Every row belongs to one group in each of 4 separate groupings. Each group adds its own fixed numbers to the row, and there is some noise. The rows also spread widely along 13 directions, which tell nothing about the answers.
Some rows, each with its group in each grouping after it:
[  2 -20   2  -8   8 -24   0  -5   8  -3  10  29 -12  -2  38  21   5  -6
   0 -20 -25   2   8   3   8  11  11  12 -13   8 -20 -11  27  16 -19   5
  11  26  13 -23  -4 -23  19  11  13  -5]
K456 Lonav K683 P
[-22  14 -20   6  -6   3   0  -1   8  17 -11 -17 -55  -5  -9  -2 -48   3
  47  18  -1  16   5 -10  10  -2 -15   3 -27 -27   9 -12  20  -5 -17 -11
 -11  14  11  -6 -34 -12  -6  15   9 -15]
K682 vele K683 T
[  9  -2 -23 -44 -11  11 -16   6 -21  29  12 -27 -36  17  28   5   4   8
  10   3   4  26  11 -19  19  36 -18 -15 -30 -13 -28  30   6   1  -2  10
   7   8   2   5  27 -31  -7   8   0 -25]
K214 Lonav K617 N
[ -3 -23   0  -4 -10 -13  10 -21  -3  -4   9  27   4 -18  11 -22   0   4
  -6 -28 -17 -14  14  -6   3 -23  24   5  11  -7 -28  12  33  37  -6  26
   7   8 -13  -3 -24   7   7 -12  -3 -36]
K747 vele K221 T
[-22   1  -5  22  34   3  27 -51 -14  10 -25  21   2  18 -15  -4  -5  -7
   1  -2  -4   1 -56  25  30  14  -5  17   7  27  -6 -60 -15   6 -14 -10
  21  22   4  -8   6  -8   9  21   0  -5]
K961 Duves K672 W
[  2   0   3   2   0 -26  28 -19   3 -24 -26  38  -2 -27 -10  -9 -30 -18
  15  24   9  -4 -11  18  -5 -11  -3  -6   7  -5   9 -29   5  18   3 -26
  -2  23 -17 -16 -21  35  -3   0 -10  -3]
K456 Duves K672 F
[ -5  14 -13  17 -14  22  -2 -19 -25  20  -6   5 -18  16 -37 -19 -16   9
  -2 -14  -4   3 -11 -15  22   5  17 -16   3 -23   6   3  27   5  -3 -18
  32  -5 -31  43 -33   9 -13  -4 -29 -23]
K961 Duves K93 W
[  5  -8 -35 -32  -6   3  -4  -4 -18   4  -4 -25 -22  -2  11 -15 -18   4
  18  16  12  34  -3 -11  23  33 -22 -23 -28 -23 -11  32   5  17  15 -11
  18  12 -18   9   2   9 -25   6  -1 -29]
K682 Duves K93 N
[ 21  -2  -6 -29  -9 -38   1  -1 -15   9 -22 -13 -12 -27  17   5  27   1
  12  -7 -20  19  -2  16  10  67 -12 -30   0   4 -13  -8  20   9 -15  -1
  10  47 -13 -27   3  16  -3  10  -8 -13]
K214 Duves K653 F
[  4 -21 -26   5  19  16  -7 -26  -9  -7  18   9 -27  38  26   2 -20   5
   5  -4 -25  -2 -15  10  10  17  -3  26 -11  12  -4  -8  20  -4  -3  -5
  32   3   4   4   3 -16 -12  29  38  -4]
K747 Duves K221 P
[-18 -15  -4  19   5  17  -4 -57 -21  24  14  25 -18  32   6 -17 -11   4
   3   3 -30  -5  -7 -13  24  -4  24  35  -6  18 -26 -16   7   6  -8  13
  14  14  -8  -7  -3  -9   8  23   2 -18]
K456 Lonav K617 N
[ 10   3 -23  20   8  27  13 -32 -13 -11   6  15 -11  32 -16 -17 -24   0
   5   2 -12 -17 -19  17  -9   2   4  24  13   2   8  -9  14  -4  11 -16
  21 -18 -12  28 -12  17 -28  10   4 -12]
K214 vele K653 W
[ -5  -8  -3 -20   8 -34  18 -10  -1  -2 -18  23 -11 -26  23   3  -1 -10
   2   8   0  10 -16   8  13  26  -9  -8 -14  -3  -3 -31   3  18  -4  -3
   8  30  -1 -31  -1   0  12  -3   0  -6]
K456 vele K93 T
[ 12 -23 -43  -8  26  14  17 -18 -16  -6  11 -15 -12  14  15 -12 -13   8
  -2 -14   2  14 -28  14  29  36 -30  -3 -18 -10 -11  17  17  15   9   3
  36  -3  -8  19   4 -11 -19   7  20 -17]
K682 Lonav K617 F
[  1   6  -8 -25 -20  -1 -11   3 -21  13  -9 -12 -34   7  -2  -8 -22  -8
  10  23  25  12  -3  -8  13  12 -22 -38 -16 -24   8  -1  14   2  -7 -16
  17  17 -26  10   0  -9  -7  -9  -7 -18]
K456 Lonav K672 W
[  6  23 -26 -17   3  25  -7 -10 -20   1  -8   0   7  33 -11  -4   3  -8
   6  -6  20  26  -9  -2   3   8   4   3  -4   3 -20  29 -12  -1  19 -29
  19 -14   8  36  30   7 -27   3 -29 -19]
K682 Lonav K683 W
[-16 -20 -38 -12   1 -32 -26   6  -7   5   0 -27  -8   1  21 -16   8   7
  22 -31 -11   1  -2   1  27  26 -21 -16 -30   4 -10  27  30  25 -18   3
  52  34  -3  -1   6 -22 -14  -9  26 -26]
K456 Lonav K93 F
[ 29 -18 -35  -8  22  -3  29  16  18 -34   9 -17 -17  -7  17  10 -32  -6
  32  -1   6  10  -3  35 -12  11 -41  -1 -10 -21  -5  16  23  17   0 -20
  -3  -1  12   5  -7   1 -21  18  33 -16]
K214 Lonav K653 N
[-25  24  -5 -16 -23  -3 -24  12 -28  28 -20  15  -2  21 -17 -11  13  -4
 -14   3  30 -13 -12 -17  21 -15  -2 -20 -15   4   7 -11  -7   0  -5  -1
  37   7  -2  26  29 -37  -4 -30 -17 -10]
K682 Duves K672 W
[ -8 -15 -31  -9  25 -23 -30   5  10  -9  14  37  -5  18  53  17   0  -8
   0 -21 -30   7  -1 -10  15  20  10  22 -42   8   4  21  16   4   2 -16
  53  -1  31   2  22 -34 -16   1  27  18]
K961 Duves K221 F
[  3  14 -36 -19  45 -12  29 -19  10 -21 -21  23  21 -16  15   9   7 -15
  17  -5  -2  40 -27  23   4  41  -2  26 -18  11 -17   4 -21  12  22 -30
   5   2  42 -14  34  23 -21  12 -13   1]
K682 vele K683 N
[ 22   1  -6 -31   4 -13  28   1 -14  -4  -8  37  -2 -21  15   3  20  -1
 -32  12   4   1 -18  14   1  37  -4  -6  -4  -6   5 -17   6   3  23   4
   8  -5  -5   1  19   3  -8 -15 -13   7]
K682 vele K683 P
[ -7  -1 -15   7   5   0 -16  10   1  -1   8  -9 -15  39   5  13  -4  -5
  27 -17   6 -13   0  10   1 -15 -16  16 -11  20  -9 -11  13   1 -29 -14
  23  16  24  12  10 -42   5  10  24 -15]
K456 Lonav K93 N
[ 17   8 -22  32  16  12  29 -33 -14   8   5  -4 -14   2 -18  -4   3  22
  11 -30 -46  14 -13  15  10  45  24  25   7  -4 -19  -3  39  -3  -7   1
   6  -1   2  14 -31  17  -7  24 -14 -14]
K456 Lonav K93 T
[  0  14 -11  17  16  11  39 -52 -22   8 -30  -3   4  -1 -31 -14   8  11
  16   4 -13  10 -38  28  14  32   5  22  20  28 -21 -39  -8  -1   1  -4
  -8  21  -3 -11   2  30  -5  33 -20 -20]
K456 Duves K93 P
[ -7  -8  16   2 -11 -12  18 -21  -9  18 -16  30 -29 -18 -14  -4 -24  -7
  -7  12   0   0 -12  -8  23   0   3 -25   1 -27   3 -41  20  19 -20   0
   6  27 -35 -10 -43   6  21  -2 -13 -15]
K214 Duves K653 W
[ 11  22  -8  -1  -6  12  10 -14 -33  26 -12 -17  -5  18 -24  -6  32  15
   6  -8  -2   1 -15  16   9  32  -2   2  11  23 -20 -18   4 -13 -10   5
   1  13   2  12  26 -10   2   9 -22 -22]
K456 Lonav K617 N
[ -5 -24 -21 -35 -14  -1 -12 -30 -15  -3   3   9 -10   6  29 -36 -25  -2
   7  32   1   7  12 -22  11 -11   0   4 -16  -1 -24  44  -9  22  29   6
   5   9 -23  -7  17  16 -32   8  -2 -31]
K961 Duves K683 F
[-13   5 -14   3 -11 -37 -31  17   9  10  -7  -5 -43  -5  17  14 -17   0
  46   5 -30   6  16  -9   5  27  -4  -4 -37  -4  17 -12  35  -2 -33 -22
  21  44  13 -24 -21 -14  -4  12  22   3]
K456 Duves K93 N
[  7 -18 -33  -5  20   9 -14 -41 -29   0   4 -13 -26  39  17  -5 -18  -5
  10  -5 -13  31 -31   9  32  64 -16 -12 -17  -2  -3  -5  15   5  -8 -35
  59  20 -30   6  -7  11 -16  22  17 -15]
K682 Lonav K93 W
[-25  -6 -23  11  18 -41   5 -24   3 -11 -28   1   8 -12  -6 -13  -3  -9
  32 -33 -12   8 -20  21  18  16  -4  -4  -7  12 -10 -10  17  30 -24 -23
  37  44  -3 -19 -12  18  -6   1  10 -22]
K682 Lonav K683 T
[ -6   9  -4 -35  -8 -37 -11   2  -4   1 -27   1  -5 -22  11   7   5 -22
  23 -25  14  43   9  -9  16  28  -1 -45 -14 -17 -22  11  12  28 -19 -36
  23  44 -11 -14  -4  22  10  -9 -31 -27]
K456 Lonav K683 T
[ 25  -9 -30 -24  14  14  -8  -5 -30   7   9 -47 -13  31  19   6  22   3
   6 -32  -1  32 -21  21  23  70 -30 -26  -7   4 -27   9  18   3 -15  -7
  36  19  -3  16  26 -19  -6  16  11 -29]
K456 Lonav K672 W
[  4  12  -2  10   8  -6  19 -20  -7   2 -14  18 -13   6 -10   3  -2  -3
  14   5 -13   2 -12  19  -1  17   4  16   4  16  -5 -31   6  -7 -11 -18
  -4  14   7  -5   4   6  -4  18  -8  -3]
K961 Lonav K683 N
[  3 -19 -15 -29  -1   8  11   0  -8  16  14   1 -38  -6  21  -8 -20   7
 -10  22   9   9  -1 -14  20   9 -21  -9 -25 -28  -7   3  14  12   8  20
  -3  -4  -5   5   0 -30  -4   1  11 -17]
K961 vele K683 N
[  6   0  -4 -21   4  28   0 -34 -16   1   8   2 -27  26  13   3 -27 -20
  16  15  18  38  -3 -10   9  12  -4  -4  -5 -13 -28  -6  -7   7  -3 -23
   0   9  -9   2   0   7   5  22 -13 -28]
K456 vele K672 N
[ 13  11 -14 -15   8  26   7  -5 -11  -2   4 -13 -11  25   6   9   3  -2
  14  -4  16  12 -10  13  -3  11 -12  11   4  12 -23  -8  -2  -5  -3  -6
  -5  -2  22  12  23 -20  -1  16  -3 -22]
K456 vele K672 P
[  0  11  -3   6   1   6  19  -4 -24  31   1  35 -24   0 -10   2   8  14
 -35   3 -11  -5 -21  -8  26  26  11   4 -16 -19  14 -32  20  -9   2  19
  20 -13  -1  25  -2 -36   5 -11 -10  13]
K682 Duves K672 N

New rows, each followed by its group in each grouping:
[ 11  -6 -14 -22  21   2  -7 -10 -13   3  13  21  11  22  33  15  28  -8
 -20 -31 -10  22  -7   0  17  32  12   7 -13  11 -30  14   6  11  -1  -4
  32   4  19  11  30 -20   4   6  -8 -10]
K456 Lonav K683 W
[-33  12 -11   3   8   3 -19 -15   8  30   2  11 -12  13  14   7   3   2
  22 -15 -27   8   6 -20  15 -12  22  37 -20  20 -30   0   0   1 -17  12
  -6   9  45 -10  12 -38   5  15  -5 -17]
K961 vele K683 W
[ 19  -3  -9  -2  25 -24  24 -28  -4 -27 -11  25  10  -9  13   3   6 -14
  14  -8 -20   8 -22  35  -6  44   3   8   8  15  -5 -28  10  11  -1 -27
  16  23   1 -21   3  33  -6  11   2  -1]
K456 vele K672 N
[ 12 -15 -20   5  20  -4   2 -27 -13 -20   5  14 -25  26  18   1 -22  -8
   7  13 -11  -3 -29  26   5  39 -20  11  -7  11  21 -33  13  -6  -2 -30
  40  14 -16  -4 -10   8 -16  17  33   6]
K682 vele K93 F
[-29  14 -20  14 -15 -18 -32 -15 -15  15  -7  11 -11  13 -11 -23   5   6
  22 -14 -24 -16   2 -14  11   7  21   8 -18  11   8  -1  23   3 -14 -14
  44  19  -4   7  -6  -1 -15 -12  -4 -13]
K456 vele K93 N
[  4  28 -19   4   2  -7   7  18  16   1  -1  16   0  -7  -5  13   5   6
  25 -20 -12  -7  14   0 -17 -12  18  34  -5   6 -12  14  15  -3   1  -3
 -14 -13  50  11   1 -15 -12   1 -13  -4]
K214 vele K93 F
[ -7  -5  -1   0 -10 -13  14 -28 -20  22 -17  -6 -18 -20 -14 -13   5  14
   9  -7 -17  11 -11   0  28  35   6 -16   5  -2 -18 -23  24  16 -18  11
   7  41 -25 -16 -27  15  11  12 -16 -29]
K456 Duves K93 P
[-24  -2 -22  -4  23 -10   1 -14   6  -2 -10  15 -20   7  17   2 -29 -16
  23  -2   6  11 -23   3  16   6 -16   7 -25  -3   5 -22   0  11 -10 -22
  27  12  18  -9   3 -23  -4   2  18  -3]
K961 vele K672 T
[  1   7 -15 -21 -11   4   7   3  -5  -4 -16   3 -31  -8 -15  -6 -44 -16
  19  15  32  31   0 -14  13   2 -15 -42 -17 -49  11  10  12  16   5 -43
  12   6 -28  23 -25  20 -15  -3 -23 -18]
K961 Duves K683 N
[  8   8 -22  -7  -9 -26  -5   3 -11 -10 -17  -2  -2 -11  -2 -11  11   8
  19  -6 -12  -9  -6  19  -7  32  -4  -3  -4  14  10  -3  20   3  -2 -16
  22  19  -4  -4   3  16 -26  -7   4  -9]
K682 vele K93 P
[  5   3 -13  18  14  26   7 -19 -10  15  19  11 -45  37   7  14 -28   3
   8  14 -14   3 -12   1  12  14  -4  30 -15  -4   1 -25  17 -23  -8  -2
   5  -8  14  15  -8 -38   4  27  17   7]
K456 Lonav K672 F
[ -1 -19 -16  -5  10  23   9 -37 -17   4  19  38 -30  30  15 -13 -38  -7
 -17  31   1   8 -11 -14  20   0   3  17 -20 -22  -1   0   4   7  20  -8
  24 -15 -23  18  -4  -3 -12   8   7  -3]
K682 Lonav K683 N
[-13 -23 -18 -13  -4 -18   0  -3  -9  18  -3 -13 -37 -18  13  -7 -16   8
   5  -9  -5  17  -8 -16  41  29 -19 -33 -30 -34  -3  -4  34  26 -19  14
  30  31 -19  -4 -29 -20   9  -3  13 -23]
K456 Duves K93 T
[-22  -9 -22 -21  -4 -19  -2   2  -5  28  -7   7 -30 -23  14 -12  -7   9
  -1   3  -4   1 -10 -17  30  18 -12 -14 -33 -21   2  -6  21  18  -7  21
  23  17  -4  -9  -3 -30  -3 -16   9 -13]
K214 vele K653 P
[  6  23  -4 -13  -1  12  -5  28   1  12   5  26 -13  14   7  24   4  -6
  -6 -13  16  -3   5 -13  -3 -11   2   6 -12  -6   1   1   7 -12  -2  -7
   7 -22  32  29  16 -49   4 -14 -16   2]
K961 vele K617 F
[  5 -10  12 -28  -9 -40 -10  12   1  -8 -17  10  -2  -9  24  21  10 -20
  16 -28   3  11   7   3   6  15  -5 -37  -1   5 -13 -10  13  26 -31 -26
  22  48  -7 -22  -3  -2  20  -2  -8 -19]
K961 Duves K617 T
[  6   3 -13  15  18  43  18 -41 -36  14  -1   3 -45  54 -16   5 -23   4
 -10  24   9   5 -52  17  28  42 -24   6   1   4  18 -63   0 -26  -4 -21
  33   1 -21  25  -3 -18   0  29  12   5]
K456 Duves K93 P
[  6   3 -22  -4  29  -5  28 -26  -5 -24 -24  10   8   4 -11  -5  -7 -15
  15 -10  18   3 -41  35   3  20 -26  -1  10  14   1 -27  -6  12   0 -31
  21  14  -1  -1   7  20 -11   5   3  -9]
K214 vele K617 F
[ 14 -13 -22 -19  23  10  -4 -15   7 -11  20   6 -21  30  39  24 -25 -15
  20  -5  -2  33   4  -1   3  14  -4  20 -17  -2 -31  20   1   6   2 -27
   9   3  17  -1   5  -8  -5  30  11 -11]
K214 Lonav K93 F
[ -2  12 -27  12  22  -1   0 -10   0   2  -8   1 -24  13   5  12 -16   1
  31  -2 -26  20 -18  12  10  40  -4  16 -24   0   9 -14  15 -10  -8 -30
  19   7  23   1   2  -8 -17  24  13   9]
K961 Duves K672 N
[ 14 -16  -8  12 -12   2  28 -15 -21   2   6  12 -17 -12 -18 -34 -11  20
 -16   9  -5 -35  -7  13   3  -8  -4   4  13 -11   6 -13  34   9   7  32
   3 -10 -29  18 -30   2 -10 -11   9 -18]
K682 vele K221 F
[  4 -10 -17 -15  10 -25  -3 -16 -19  -2 -10  18 -20   5  25  -3   2   0
   1  22 -21   3 -21  14  14  54 -14   3 -24  11  16 -21   6  -2   3 -11
  32  26 -10 -21  18   4 -17  11  21  12]
K682 Duves K683 N
[  0 -14  -3 -22   8  -6  24 -31 -30  18 -17  14  -4  -3  -5 -12  11   0
 -27 -10  14   7 -35   2  40  33 -12 -29   3  -9 -13 -26   4  19  -3   7
  33  23 -33   3   1  -3  12  -6 -16 -17]
K214 Duves K617 F
[ -4 -13  -4 -31  21   3  13 -43 -30  22  -8  19  -1   8  23   2  22  -6
 -25  -4   2  32 -36  -7  46  47  -2  -4 -12  11 -34 -24 -18  14   3  11
  25  26  -5 -13  30 -15  18  12 -16 -13]
K456 Duves K617 F
[-12   4 -24 -16  -6 -40  -8  -8 -15   0 -23  24   9 -23   8 -27  14  -2
  -2   6 -15  -8 -18   5  11  34  -4 -16 -21   5  19  -2  11  16  11  -9
  45  22 -17 -10  17  18 -28 -28  -5  -3]
K456 vele K653 W
[-14  -4   3 -12  -8  -6 -27 -15  -5  11  -2  13 -19  24  27   5  -8 -11
  22  17 -10  -3   7  -9  -3  -8   4  18  -9  29 -15 -16  -8   1 -16 -11
   1  25  12 -24  13 -18   1  15   7 -15]
K961 vele K93 W
[-16   8 -19  11  21  29  10 -39 -18  10  -6  -3 -16  31 -21  -6 -19  -7
   6 -20  12  28 -33  -2  33  14  -1   0  -5 -11 -14 -18   2   6  -8 -18
  33   5  -2  26  -8 -10   2  16 -12 -20]
K456 Duves K672 T
[-18  31 -36  15  37   0  14 -16   1  17 -20  23 -10   4 -11   9  -9   1
  18  -3 -21  22 -32   7  17  36  10  32 -27   1   9 -15   1 -16   4 -27
  18  -8  36   3  13  -4 -17  12 -10  19]
K214 Lonav K221 W
[-12  -6  -7  -8 -16   2  -3  13 -11  20   7  20 -42   8   5  -3 -24   7
 -18  14   9 -13   0 -22  22 -11 -11  -9 -27 -30  18 -10  23   2  -3  17
  23  -4  -8  22 -14 -45   1 -16  12   0]
K682 Duves K683 T
[ 24   0   5  -3   5 -16  11 -15  -6 -18 -13  12  12   0   8  10  14 -11
  12 -27 -18   9  -8  27  -5  30   9  -9  22  17 -16 -12  17  14 -14 -26
  12  27  -3  -8  -6  24   1  14 -13 -15]
K961 Duves K672 W
[  5  -2 -16   8 -10  -9  14  16  -7   1  -1  23 -15 -15 -18 -13 -11  14
 -14  -5  -8 -24  -6  -1  10   2  -1 -15 -11 -29  28  -2  45  10   4   6
  29  -6 -16  32 -27  -7 -15 -21   0  -2]
K456 Duves K683 W
[  5  10   0 -28   1  10   8 -12 -11  11  -6  12  -2   2   5   8  14  -7
  -7 -15  12  25  -7  -4   8  11   5  -9   5  -3 -31  -2   1  12  -5  -1
   0   8   8   4  13  -5  11   0 -28 -26]
K747 vele K683 W
[ 12 -17 -31  13  14  15   6 -14 -21 -13  21  13  12  32  -4 -20   9   6
 -25 -39  -1 -23 -18  17  14   0  -2  10   5   4  -6  16  29  12   7   4
  56 -22 -10  50   7 -15 -15 -11  12 -16]
K456 Lonav K221 F
[ -9  30  -3  11   3   0  -5   0  -2  21 -10   8 -20   5 -18  21   8  -4
  23 -35 -10  15  -1  -5  11  20  13  -4  -7  -7  -5 -26  26  -5 -34 -21
  14  19  22   8 -15 -18  20   2 -24  -9]
K456 vele K617 N
[ 11  18 -29   9  -7  33  19   1  -5  -4  -2 -24 -37   9 -35  -9 -47  10
  36  26  16  10  -2   3  -2  -6 -19   1  -8 -29   7   8  15  -5  10 -21
 -14 -12  -4  31 -25  11 -25  20  -5 -22]
K456 Duves K93 N
[  0  22  -9   8  -1  10   8  -4 -13  17  -2   6   9  10 -16  -7  33  13
   4 -18 -13 -15   0   8  -5  -6  21  32  11  28 -21  -1   5  -9   0  17
  -8 -13  32  18  25 -21  -7   1 -17 -18]
K961 vele K221 N
[ 16  22  -3  27  18  11  13   4  -9  12  -3   6 -13  18 -24  34  22   7
  -3 -57 -16   8 -22  17  18  40   7  -3   9  -2   0 -36  36 -13 -33 -14
  28   4  20  34 -23 -28  23   9 -13   2]
K682 Duves K617 F
[ -5  48 -11  -3 -10   0  -2  11 -11  29 -28   1 -35  -5 -20  18  -2   4
  25   1  -6  31  -6 -14  14  42   5 -14 -22 -20  11 -17  11 -23 -10 -27
   5  13  15   8  -3  -6  -2   5 -36   6]
K456 Duves K617 T
[-18  19 -30   6  -2  -7   3   4 -15  29 -22 -30 -24 -17 -29 -15  -1  18
  22  -8  -5   6 -21   3  26  35 -17 -17 -18 -13   9 -16  24   2 -17   4
  18  16   1   9 -17 -13 -10  -9  -4 -20]
K682 vele K93 W
[ 10  16 -18 -19  12  -7   3  -6  11 -20   5  46  10  -1  30  10  -3 -17
  11   6 -11  19   8  -3 -18   7  25  35 -18   4 -12  22  -4   4  27 -26
   0 -14  35  -3  29  13 -21   2 -17   6]
K456 vele K672 N
[-22  20  -3   2 -22   2 -21  -2 -15  25 -20 -26 -19  19 -28  -7  -1   4
  44  -5   9   1   8  -7  10  -9  -4  -9  -2  15 -15 -10   4   1 -33 -10
   3  35   5   2  -2 -14   4   9  -9 -33]
K682 Duves K617 N
[ 19  -2 -21 -37 -19 -12  -7  25   2 -11  11   9  -2 -22  28  -3   2   4
   9 -13  -5   5  30 -13 -12   8   8 -10 -17 -18 -14  53  29  20  16   0
   5  -2   6   6   5   5 -20 -19 -12 -21]
K456 vele K617 P
[  8   0 -20  -7  -9  -3  -4  31  -9   9  15   2 -10   4   6  -1  10  14
 -12 -28   0 -13  10  -4   9  -3  -2  -6 -19 -17  -2  25  36   6  -2  18
  28 -17  11  36   4 -42  -9 -22   7 -10]
K682 Lonav K221 T
[ 23  15  -7  12   3  23  17  -4  -5  -6   3  10 -15  22 -10  16 -13   1
  12 -17  -7   8  -4   9  -6   9   9  13   8  -4  -5  -4  17  -9  -2 -22
   2 -12  11  25 -13   0  -6  20 -14  -6]
K961 Duves K617 T
[ 20  12   0   0 -17  24  -1 -15 -19  17   7  11 -39  11  -5   5 -20   4
   4  16 -20  26   7 -19   7  29  21  -7  -4 -27  -4   0  25 -11   3 -13
   1  -1 -20  17 -28  16  -7  17 -28 -10]
K456 Duves K653 W
[-10   6 -31 -10  -4 -27 -33  19   5  -7   3  17  -2  11  23  -2   6  -2
  20 -13 -22  -8  17  -8  -4   4   9  16 -35   9   5  36  21   5   1 -17
  39   7  25   7  27 -15 -27 -11   9   1]
K456 Lonav K683 N
